The rows are grouped in 3 different ways at once. Each group adds its own fixed numbers to the row, and there is some noise. The rows also spread widely along 13 directions, which tell nothing about the answers.
In the rows, zero is written as 128.
Known rows, each followed by its group in each grouping:
[162 111 119 107 121 144 118  93 141 116 125 116 126 142 115 131 140 112
  86 136 118 103 109 137 170 109 125 112 108 129 124 111 151 110 142 119
 104 170 120] => Zafim C Q
[151 160 102 175 108  91 145 102 136 119 143  76 148 144 158 143 163 134
 135 150 119 108 113 149 176  80 133  93  85 162 104 156  77 118 131 105
 134 161 114] => pitu C Q
[148 117 112 140 147 136 122 129 129 133 130  49 120 138 111 149 138  74
  78 157 145  98 119 138 123 116 128 166  66 146 145 123 114 133 159 122
  97 134  97] => pitu J D
[ 68 144 128 159 134 172 176 171 172 134 171 169 163 108 138 121 125 106
 101 131 131 138 165 125 171 134 127  51 114  87 101 104 129 133  84  86
  97 147 115] => Rit J A
[ 81 140  89 157 110 168  85 153 121 112 100  71 120 118 143 218 153 173
 115 125 149 117 134 121 132 138 131 127  65 166  97  83 129 141 124 100
  89  36 120] => Rit T A
[124 132 104 119 158 168 138 144 145 148 145 130 142 137 133 138 143  97
  91 135 120 138 136 139 104 126 145 121 106 115 133 132 136 130 149 130
 101 146  93] => Zafim H D
[123 141 114 101 103 140 108 139 148 120 142 115  96 112  95 148 179 138
  40 133 186 117 131 148 144 103 138 128 121 156 105 136 170 120 124 128
 117 147  98] => Rit T D
[120 127 121 138 122 144 146 127 170 137 137 137 152 119 122 148 147 128
 106 161 130  89 142 142 103 145  92 103 119 127 137 113 108 125 115 128
 118 158  99] => Zafim H Q
[120 144 106 133 131 174 135 136 154 134 139 106 131 111 109 142 135  97
  77 158 158 102 117 136 129 131 110 125  98 143 106 104 137 134 110 124
  94 120  90] => Zafim H D
[124 133  82 135 117 158 116 102 119 107 115  93 135 130 136 141 163 140
 136 133 129 121 125 139 135  92 136 114  93 131 118 138 126 122 128 128
 109 109 128] => Zafim T D
[140 140  94 138 147 138 146  75 120 125 120  83 168 139 149 151  85 100
 162 141  71  99  93 140 149 129  96  97  69 160 102 106 126 138 122  91
 105 128 119] => Rit C A
[114 121  93 132 140 147 119 156 126 100 134  72 139 130 128 139 174 102
  79 116 157 143 150 138 115  98 147 145  84 129 151 146 121 130 160 137
 121 115 121] => pitu T D
[107 158  81 189 131 171 139 139 123 141 139  93 128 123 126 148 137 113
 115 173 141 105 131 135 130 125 129 114  72 144 104 127  95 136 110 115
  84  96  90] => pitu C Q
[ 71 168 124 140  97 135 110 139 157 158 131 142 158  84 135 172 154 164
 133 164 131  89 149 148  69 167  82  81 123 164  93 110 123 133  93 132
 133 136 106] => Rit H Q
[ 98 138 101 148 152 147 120 140 113 144 140  83  88 105  89 183 116 144
  69 175 161  81 153 153  93 139 150 139  85 139 123 135 148 144 117 136
  49 108  64] => Rit T A
[117  91 117  54 138 134  73  78  84  74 101  71 133 133 100  86 156 107
 122  89 101 112 157 144 108 108 135 142 126 107 161 160 189 116 179 163
 133 179 183] => pitu C A
[183 132 137 136 155  84 177 113 199 151 147 111 156 169 143 175 104 117
 109 129  89  76  94 132 118 183  72 144 111 180 139 111 111 142 133  91
 117 160  93] => Rit C Q
[132 144  48 133 136 171 159  69  93  62 137 109 147 127 125  94 152 137
 122  98 128 145 124 157 173  61 147  98 116 143 113 165 143 110 102 108
 113 118 130] => Rit C Q
[ 97  92 131 120 128 157 141 115 143 128 144 138 160  99 109 148  95 107
 104 154 123  94 141 140 154 124  99  66  96 104 126  85 153 118 113 110
 101 162 108] => Rit J D
[ 83 106 112 115 110 163  83 105  93  96 115  82 137  91  94  88 165  86
 113 155 139  98 152 137 117 102 113 110  93  92 151 131 140 116 139 145
 119 154 142] => Rit C D
[119 110 138 124 115 119 122 129 156  99 126 112 144 140 123 136 159 144
 118 114 119  92 139 123 141 143 106 121 117 114 149 124 127 126 134 106
 123 150 149] => Rit T Q
[110 145 120 154 124 139 136 170 182 182 155 182 159 155 169 163 168 136
 123 136  99 145 146 133 106 149 135  82 113 121 119 128  98 125 143 109
 130 172 103] => Rit C Q
[146  83 130 145 120 147 132 132 172 121 123 133 123 171 127 182 133 145
  87 122 118  98 128 109 200 133 121 108  96 110 146  88 121 113 151  89
  94 138 121] => pitu C Q
[121  98 124 134 138 101 115 101 114  91 107  40 115 138 102 133 157 139
 127 134 131  68 151 130 111 130 126 162  97 101 167 152 108 135 151 138
  95 137 140] => Zafim J A
[100 118 117 131 153 149 153 129 158 158 149 161 144 130 116 178  98 160
 112 153 107  93 163 144  90 162 115  93 121 124 140 121 145 127 112 124
  87 150  85] => Rit T A
[125 110 109 130 131 136 174  85 158 111 123 155 159 149 120 118 137 162
 159 133  83  96 148 134 124 137  92  96 138 112 166 147 115 113 112 110
 126 171 134] => Rit T A
[ 96  73 120 136 134 157 130 104 133 113 136 129 109 106  80 180  97 169
  84 157 153  65 177 137 147 121 116  88 112  87 145 108 151 111 112 149
  51 137  86] => Zafim C D
[114 118 122 110 135 143 121 126 138 110 127  89 121 123 100 119 144 119
 100 115 140  94 139 121 129 147 117 147 118 115 132 133 152 136 126 120
  97 133 135] => Rit J D

New rows, each followed by its group in each grouping:
[129 106 103 133 138 140 119 122 132 124 125 104 130 159 140 188 127 152
 119 119 107 115 124 126 148 126 139 122  84 126 135 118 141 124 154 102
  91 117 117] => Rit T D
[121 157 113 113 183 139 181 149 148 110 175 128 155 142 145  95 115  97
  95  83 103 150 142 141 146 135 157 103 127 115 109 162 175 148 110 103
 100 152 125] => Rit T A
[ 97 146  98 179 124 159 147 139 124  96 128  50 132  95 114 110 147  89
 108 175 160  91 138 136 131 113 107 124  65 118 122 118  91 141  97 111
  93  94 110] => Zafim T A
[117 129 101 122 137 168 122 112 129 109 123  98 153 132 147 155 109 113
 121 106 108 128 118 129 166 120 128  89  80 137  92  81 154 131 127 103
  98  99 129] => Zafim C A
[131 117 126 128 132 134 119 127 146 137 123  98 140 143 133 165 125 111
 117 142 105  98 110 123 147 139 113 118  77 131 124 102 135 131 146 102
 105 142 119] => Rit T D
[142 102 112 143 142 117 154 136 174 130 137 113 127 158 127 178 153 148
  96 111 129 104 133 118 116 157 107 154 112 138 161 129 106 136 148 113
 112 123 103] => Rit C D
[135 132 120 161 137  71 162 122 150 117 162  74 137 132 141 150 145 129
 104 141 138  93 144 149 143  90 131 106  92 118 137 162  90 130 134 131
 109 168  94] => Zafim C D
[107 142 134 126 136  89 136 147 149 109 161  99 151 120 133 109 157 116
  97 110 131 108 155 145 126 131 127 103 121 116 129 156 134 139 125 130
 124 175 131] => Rit C Q
[118  85 125 143 128 139 126 143 126  80 125  86 147 135 118 113 167  96
  89 125 133 109 149 128 145 110 128 129  87  80 191 127 109 114 160 109
 120 152 140] => Rit T Q
[107 106 117 109 151 145 121 147 144 115 140 110 120 131 110 155 146 157
  87 106 141 111 168 129 105 143 140 145 128 101 147 142 161 137 131 152
  84 117 118] => Zafim T D
[ 93 122 124  81 168 115 146 123 143 106 157 117 143  97 107 131 126 153
  79  92 144 115 193 165  64 142 134 122 163 123 141 157 184 140 113 168
 102 155 106] => Zafim J A
[150 143 108 146 152 122 146 122 145 166 158 116 140 157 156 163 128 105
 105 154 109 123 114 152 138  94 159  99  77 122 119 154 110 127 157 121
 102 179  71] => Zafim H D
[120 120 106 109 119 190  90 108 109 132 109 125 123 121  96 134 140 116
 100 164 123 107 128 138 116 126 128 123 100 123 129 113 165 114 134 125
 100 143 116] => Rit T Q
[122 121 121 115 119 122 129 106 137  86 132 106 135 150 135 143 141 165
 122  95 112 117 147 130 200  94 145  85 118 121 113 141 156 121 122 108
 111 150 157] => pitu T A
[109 110  82 157 135 181 154 156 152 114 142 132 140 144 139 172 146 147
  90 117 145 149 150 124 147 114 136 114  98 126 143 113 122 122 133 109
  96  91 105] => pitu T D
[126 121 102 121 112 149 120  85 123 119 124 119 159 132 140 124 134 105
 138 137  98 121 110 137 171  95 115  72  85 123 111 115 137 111 138 103
 125 163 133] => Rit C D
[ 97 115 126 146 137 135 168 146 172 142 155 161 150 120 124 165 129 144
  96 155 122 104 170 141 114 140 110  78 112 108 151 119 116 122 117 114
 101 171  86] => Rit T A
[142 132  91 133 141 113 143  71 112 117 126  86 161 136 144 150 115 121
 140 149  91 116 112 160 127  87 129  95  70 158 134 140 123 124 145 110
 123 162 106] => Rit T A
[102 103  77 147 135 182 128 104 129 134 109 130 142 141 126 187 145 186
 142 134 115 122 160 130  83 133 118 129 113 144 153 117 110 119 143 130
 105  94 115] => pitu J A
[114 153  64 117 162 131 122  82  72  73 125  46 118 119 112 136 128 165
 121  96 135 113 138 157 118  99 165 142 101 160 107 183 179 147 109 140
  85  88 126] => Rit T A
[124 108 161 111 139  89 128 137 167 111 126  71 159 139 148 154 122 105
 114 100 104  97 132 120 144 156  96 127  98 122 133  90 135 145 140 103
 122 146 151] => Zafim J A
[114 143 110 134 124 152 128 119 141 126 130 114 149 130 126 128 137 115
 133 136 117 106 133 130 141 125 113 101 105 127 111 132 132 128 120 119
 115 142 133] => pitu H D
[113 107 129  97 130 145 118 118 138 100 120  93 167 112 134 130 136  86
 100 123 114 120 134 145 129 113 106  98  95 122 143  98 143 127 149 126
 131 162 136] => Zafim H A
[138 127  98 122 121 186 131 115 150 121 116 109 120 124 117 178 135 123
  66 142 147 112 110 137 153 119 114 124  91 160 113  77 142 123 127 106
  95 105  90] => Zafim H A
[142 168 122 103 109 116 108 166 167 103 135 101 132 154 151 114 224 123
  89  70 141 151 116 117 148 136 137 153 129 161 103 149 143 140 141  98
 159 135 165] => Rit T Q
[147 111 109 131 100 128  95  96 124  94 103  79 121 161 129 152 175 152
 127 112 118 100 121 119 176 108 127 138  98 140 135 131 120 112 156 111
 118 124 154] => pitu C Q
[122 119  95 127 141 132 120 117 122 128 138 101 128 139 124 154 158 140
 104 121 128 125 141 142 112 106 147 126  99 127 138 159 133 119 158 135
 112 146 107] => Rit C D
[131 160  90 160 155 127 180 169 169 114 168  99 143 155 173 152 159 128
  86  81 142 164 133 129 163 117 153 118  99 145 102 134 106 147 125  96
 107 103 101] => Zafim C A
[115 127  82 156 142 175 139 147 124  84 134  72 140 123 129 144 153 113
  83 121 156 132 142 133 142 104 136 134  81 144 138 121 122 133 127 113
  98  77 119] => pitu T Q
[139 132 158 148 143  86 152 170 195 149 159  88 118 151 137 181 122 125
  79 128 140  73 129 118 168 160 117 124  99 122 106 112 120 149 123 108
  82 144  96] => Zafim C D
[136 110 102 130 162 116 162 103 141 102 133  70 161 138 134 156 108 117
 118 112 103 106 137 141 111 140  97 132  97 159 154 119 124 137 144 123
 112 121 118] => pitu C A
[138 108  97 108  99 174 111 108 154 112  96 126 132 152 119 139 195 125
 105 127 126 130 116 120 122 128 100 146 110 148 160 104 122 107 158 101
 151 136 139] => Rit T A
[143 167 109 179 147  79 159 128 133 117 168  64 123 142 149 142 138 134
 103 128 137  97 129 150 184  91 169 101  87 127  88 176 107 137 111 116
  81 147  97] => Zafim C Q
[ 85 135 135 117 117 127 110 158 156 110 142 104 139 106 130 148 149 128
 104 103 143 111 148 118 148 151 107  99 109 123  97 107 153 142 114 116
 117 123 140] => Rit C D
[ 87 122 159  99 129 118 109 171 157  95 146  84 149 122 125  99 159  87
 103  86 137 109 165 112 146 152 112 119 121  94 125 126 157 144 134 132
 128 144 175] => pitu C D
[136 130  78 143 135 172 178 123 163  88 131 114 129 155 120 121 172 149
  91  87 147 139 136 117 155 121 126 154 134 148 141 133 116 130 118  97
 115  90 129] => pitu J A
[130 109 143 126 123 115  98 148 142 149 133 102 148 134 133 173 150  95
  79 166 122 107 141 149 116 116 127 111  75 129 153 108 119 116 175 129
 128 186 104] => pitu T Q
[106 158 113 160 153 147 137 151 134 151 142  95 120 139 131 123 131 105
 124 148 116 105 140 127 125 146 151 118  92 102  97 151 114 150 115 126
  76 131 109] => Zafim C A
[132 108 103 166 126 130 132 108 133 139 114  69 132 134 130 196 129 125
 104 180 133  88 124 142 121 107 116 127  55 143 148  98  82 122 153 115
  99 127  77] => Zafim J A
[121 132 111 119 116 150 143 120 159 123 141 125 157 115 126 126 162  95
  90 139 138 125 124 143 135 106 101  95 104 140 133 118 123 119 134 109
 143 167 108] => Rit H D
[132 129 126  82 143 126 124 148 150  98 146 118 149 141 133 123 171 110
  65  78 132 148 138 143 126 123 140 131 128 135 143 136 172 130 148 119
 135 163 138] => Rit T Q
[141 108 118  74 147 152 115 139 146 122 126 109 142 158 129 152 153  98
  64 100 117 150 136 138 113 126 138 144 105 147 155 113 168 122 183 127
 127 156 126] => pitu T A
[119 153  95 150 149 123 193 112 164 116 158 112 176 106 142 149 112 141
 136 144 126 100 138 155 111 119  87  89 117 160 108 131 115 140  81 124
 116 120  93] => Zafim T D
[102 129  99 131 117 151 110 127 129 102 110  96 149 139 141 118 192 129
 136 107 119 142 147 129 115 109 139 124 105 108 146 149 108 125 152 128
 137 130 150] => Zafim H A
[170 107  85 109 144 128 164  44 119  86 128 111 166 144 131 147 106 137
 127 118  88 110 101 161 152  89 106  98 105 167 142 126 148 108 126 103
 122 156 115] => Rit T Q
[132 167  95 137 107 187 150 120 156 143 137 160 115 150 108  78 178 109
 109 147 133 127 125 122 165 121 130 110 135 133  95 152 119 115 106 108
 116 162 125] => pitu C A
[125 121 120 123 119 121 128 107 163 127 128 127 165 126 150 190 130 165
 129 124 109  97 134 144 118 137  89  88 115 157 115  93 133 121 127 127
 130 140 114] => Zafim C Q
[113 119 127 128 118 141 128 131 158 110 115 112 138 139 131 147 149 141
 125 122 118 106 139 113 148 143 111 116 107 112 130 109 123 132 124 106
 109 124 143] => Zafim T A
[157 116 124 173 129  91 143 132 155 108 127   4 123 133 124 167 150  83
  74 152 167  73  98 130 154 113  99 169  51 150 149 105  73 140 149 106
 104 110  96] => Zafim J D
[ 96  92 122 125 157 136  87 129  98 112 125  62 128  89 106 189 104 126
  79 162 144  74 168 165  74 125 132 125  72 115 153 102 159 128 145 163
  72 126  91] => Zafim T Q
[ 71  89 156 110 109 141  77 159 122  97 125  75 141  90 110 139 148  81
  78 131 153  94 158 127 158 117 119  94  71  80 145  87 156 128 154 124
 109 150 144] => Rit H D
[117  98 112 145 148 139 137 112 117 115 134  97 160 130 134 144 121 109
 122 141 100 111 140 147 125 109 127 101  80 104 158 125 118 118 146 111
 105 158 114] => Rit J Q
[125 139 159 101 111  68  93 123 146 130 136  60 140 113 121 125 154  88
 110 138 123  70 123 142 123 143  93 123  97 144 120 128 136 136 149 127
 145 195 137] => Rit C D
[107 128 124  87 130  98 117 113 149 117 130 121 137 138 119 129 175 170
 128  87 110 114 168 138  82 156 121 134 158 133 146 169 150 130 140 147
 137 170 149] => Rit C A
[172 130 124 115 152 137 136 111 146 133 140  99  97 168 113 156 102 122
  77 120 123  92  96 123 208 125 155 131 105 125  92 130 173 132 129 102
  57 144 100] => Zafim H D
[151 153 153 111 125 103 122 182 199 150 133 100 126 179 155 136 196  97
  86  99 116 127 113 107 134 170 127 166 115 136 117 132 121 152 158  98
 139 163 149] => Zafim T A
[128 105 119 127 149 119 161 107 161  90 128  86 152 128 124 172 113 146
 101 120 130  90 142 141 117 140  84 127 106 148 152  96 130 138 121 116
 106 113 113] => Zafim T A
[106 162 105 125 127 135 119  94 114 117 125  84 132 110 107 101 134 123
 145 142 121  87 142 145 119 134 112 112 117 148  92 153 140 135 101 138
 108 140 137] => pitu C A
[ 99 129 129 133 100 110  85 129 126 122 113  92 124 114 120 146 181 153
 121 154 139  81 162 144 103 120 130 115 108 111 135 146 118 124 133 150
 117 158 130] => Zafim T Q
[130 124 127 141 122 119 143 123 158 104 124  77 132 136 132 144 153 127
  99 124 138  99 130 125 155 125 112 125 100 133 131 116 109 135 124 101
 115 130 126] => Zafim J A
[123 120  88 133 146 141 116 133  97  53 141  50 139 129 143 121 173 102
  75  83 158 156 146 149 162  62 181 122  80 114 132 145 140 129 155 132
 106 110 130] => Zafim C Q
[ 80 124 123 165 126 142 141 148 156 141 141 131 149 108 120 157 139 151
 122 151 134  87 162 132 101 161 105  97 113 109 136 118 105 131 105 117
 101 134 107] => Rit J Q
[128 132 112 159 125 118 116 113 113 120 125  62 125 126 124 154 140 126
 114 154 127  86 119 139 142 114 132 124  73 137 124 130 113 130 133 104
  96 132 110] => Rit J Q
[114 129 127 136 126 133 139 149 164 108 138 108 166 120 140 147 144 106
  97 125 126 116 134 132 130 144  91 107  96 137 137  93 126 134 129 101
 128 128 125] => Rit T Q
[ 83 126  96 134 147 169 150 139 148 105 136 124 159 124 139 182 120 165
 114 102 130 130 160 132 130 145 120  99 113 143 119 102 146 140 109 118
  99  82 117] => pitu H A
[101 107  87 107 108 235  66 105  89 106  86 106 113 117  96 128 147 106
 116 149 133 113 120 119 144 110 126 128  82 102 110  91 173 116 133 131
  84  88 147] => Zafim T D
[ 99 133 133 101 146 137 109 129 139 110 106  74 175 126 149 117 132  83
 159 105  84 107 131 123  86 174  87 134 101 123 129 106 140 155 139 126
 135 125 167] => Zafim H A
[ 89 146 129 128 147 112 111 157 131 134 141  94 156 133 142 112 168 100
 144 122 102 122 153 134  81 147 135 129 101  97 141 169 123 144 149 136
 130 162 144] => Rit T D
[101 123 121 140 160 125 123 161 124 116 151  60 172 132 159 129 130  70
 124 108 109 141 140 131 140 114 142 111  63 108 128 130 126 142 156 118
 115 137 142] => pitu J D
[175 135  47 148 161 162 176  90 119 117 139  99 152 178 155 101 166  89
 127 118 102 167 103 149 122  66 158 142  86 132 149 183  92 118 164 120
 125 142 102] => Zafim C D
[134 151 105 157 110  93 151  98 148 102 150  96 142 121 134 140 151 152
 117 133 134  95 127 150 161 104 110  89 109 160 111 144 112 121 104 108
 125 151 111] => Rit C Q
[115 102 106 136 109 118 124  85 112  68 125  88 133 124 106 102 179 148
 128 120 132  95 158 141 148  90 125 110 114  99 162 167 111 107 134 130
 123 164 148] => Rit C Q
[113 130 118 106 132 105 120  99 135 106 136 122 141 124 123 137 145 176
 131 102 110  93 156 145 111 140 122 106 147 135 124 155 161 122 119 138
 115 160 136] => Rit C Q
[102 130  54 147 164 154 148 104  79  68 130  65 130 133 124 115 162 157
 126 108 135 143 165 151  99  80 179 141 106 110 155 195 121 132 131 147
  93  96 123] => Zafim T A
[127 120 135 135 129  98 137 130 149  98 140  48 150 114 121 128 134  76
  94 136 144  81 130 133 145 126  87 129  80 141 139 112 110 136 139 123
 123 142 124] => pitu C D
[145 174  87 185 110 158 151 148 167 149 124  93 123 144 147 156 179 110
 109 168 145 122  96 123 138 123 116 136  73 170  99 114  71 137 115  89
 111  96  89] => Zafim T A
[147 144 118 167  93 131 142 118 158 110 123 103 116 140 111 110 182 130
 107 167 149  81 121 125 174 111 112 121 109 122 130 143  83 114 107 103
 110 153 123] => Zafim T Q
[ 85 165 104 143 135 177 109 143 118 134 119  97 128 123 122 133 127 120
 136 149 123 104 139 123 128 150 134 114  94 128  87 127 149 144  99 120
  78  96 133] => pitu T A
[105 133 123 100  91 156  96  87 142 136 105 163 163 128 132 117 153 145
 178 133  75 105 121 123 121 154  79  79 136 132 103 108 143 114 114 114
 148 163 166] => Rit C Q
[127 159  80 160 143 145 144 112 115 128 137  55 116 122 105 116 148 107
 111 157 155  93 122 139 111 110 134 158  92 155 117 168 109 140 115 133
  94 111 102] => pitu J D
[ 96 125 130  80 125 140 101 108 127  98 125 115 153 125 117  88 150 114
 137  96 101 117 160 132 138 134 120  98 139 107 122 143 171 128 130 137
 135 171 180] => pitu C A
[109 136 105  91 129 118 115 120 124  76 134  73 185 117 168 123 169  92
 114  74 112 173 132 154 125  89 128  97  93 160 122 120 154 134 157 118
 170 144 154] => Rit C A
[101 110 151 118 142 110 136 146 172 118 144 118 152 135 134 151 117 125
 111 105 105  98 151 121 143 167  98 101 111 111 134 102 142 138 135 108
 112 154 136] => Rit C A
[135 129 120 119 103 125  79 108 118 155 114 101 129 148 134 149 170 112
 125 161 110 107 107 138 142  93 140 107  73 126 118 139 126 112 173 111
 128 184 128] => Rit T D
[137 132 129 127 125  80 149  80 141 121 145 110 162 141 143 144 114 147
 157 134  87  89 121 148 160 104 116  72 104 135 116 155 128 123 122 113
 124 191 130] => Rit T D
[137 109 104 146 129 175 176 134 164 107 147 145 156 131 120 107 163  86
  68 152 141 132 142 144 133 101 113 111 106 106 171 112 104 108 129 114
 122 160  97] => Zafim T Q
[157 131 151 140 121  93  96 147 160 159 120  80 123 170 149 190 151 120
 111 148  99  80  94 117 141 164 119 145  69 144 128 112 105 134 169  88
 106 154 120] => Rit T Q
[158 170  74 165 135 133 175 129 154 130 157 112 104 168 131 118 177 138
  97 113 147 134 111 127 170 106 160 142 117 147 103 187 108 134 117  97
 103 129  98] => Rit C D
[ 94 129 103 146 139 130 145 120 125 101 155 114 147 116 139 168 121 177
 119 106 132 118 154 146 161 108 151  76 107 122 105 134 148 127 104 111
  85 117 114] => Rit J Q
[116 106 126 156 156 124 173 171 182 123 164 118 130 143 133 181 133 150
  76 124 149 101 165 129 126 145 129 128 111 101 159 126 114 138 125 121
  80 125  84] => Zafim T D
[ 95 130 107 123 139 164 101 131 116 138 119 103 120 130 115 143 146 122
 109 137 122 110 153 136 101 140 142 132 105 118 134 143 140 130 148 143
  97 139 121] => pitu H A
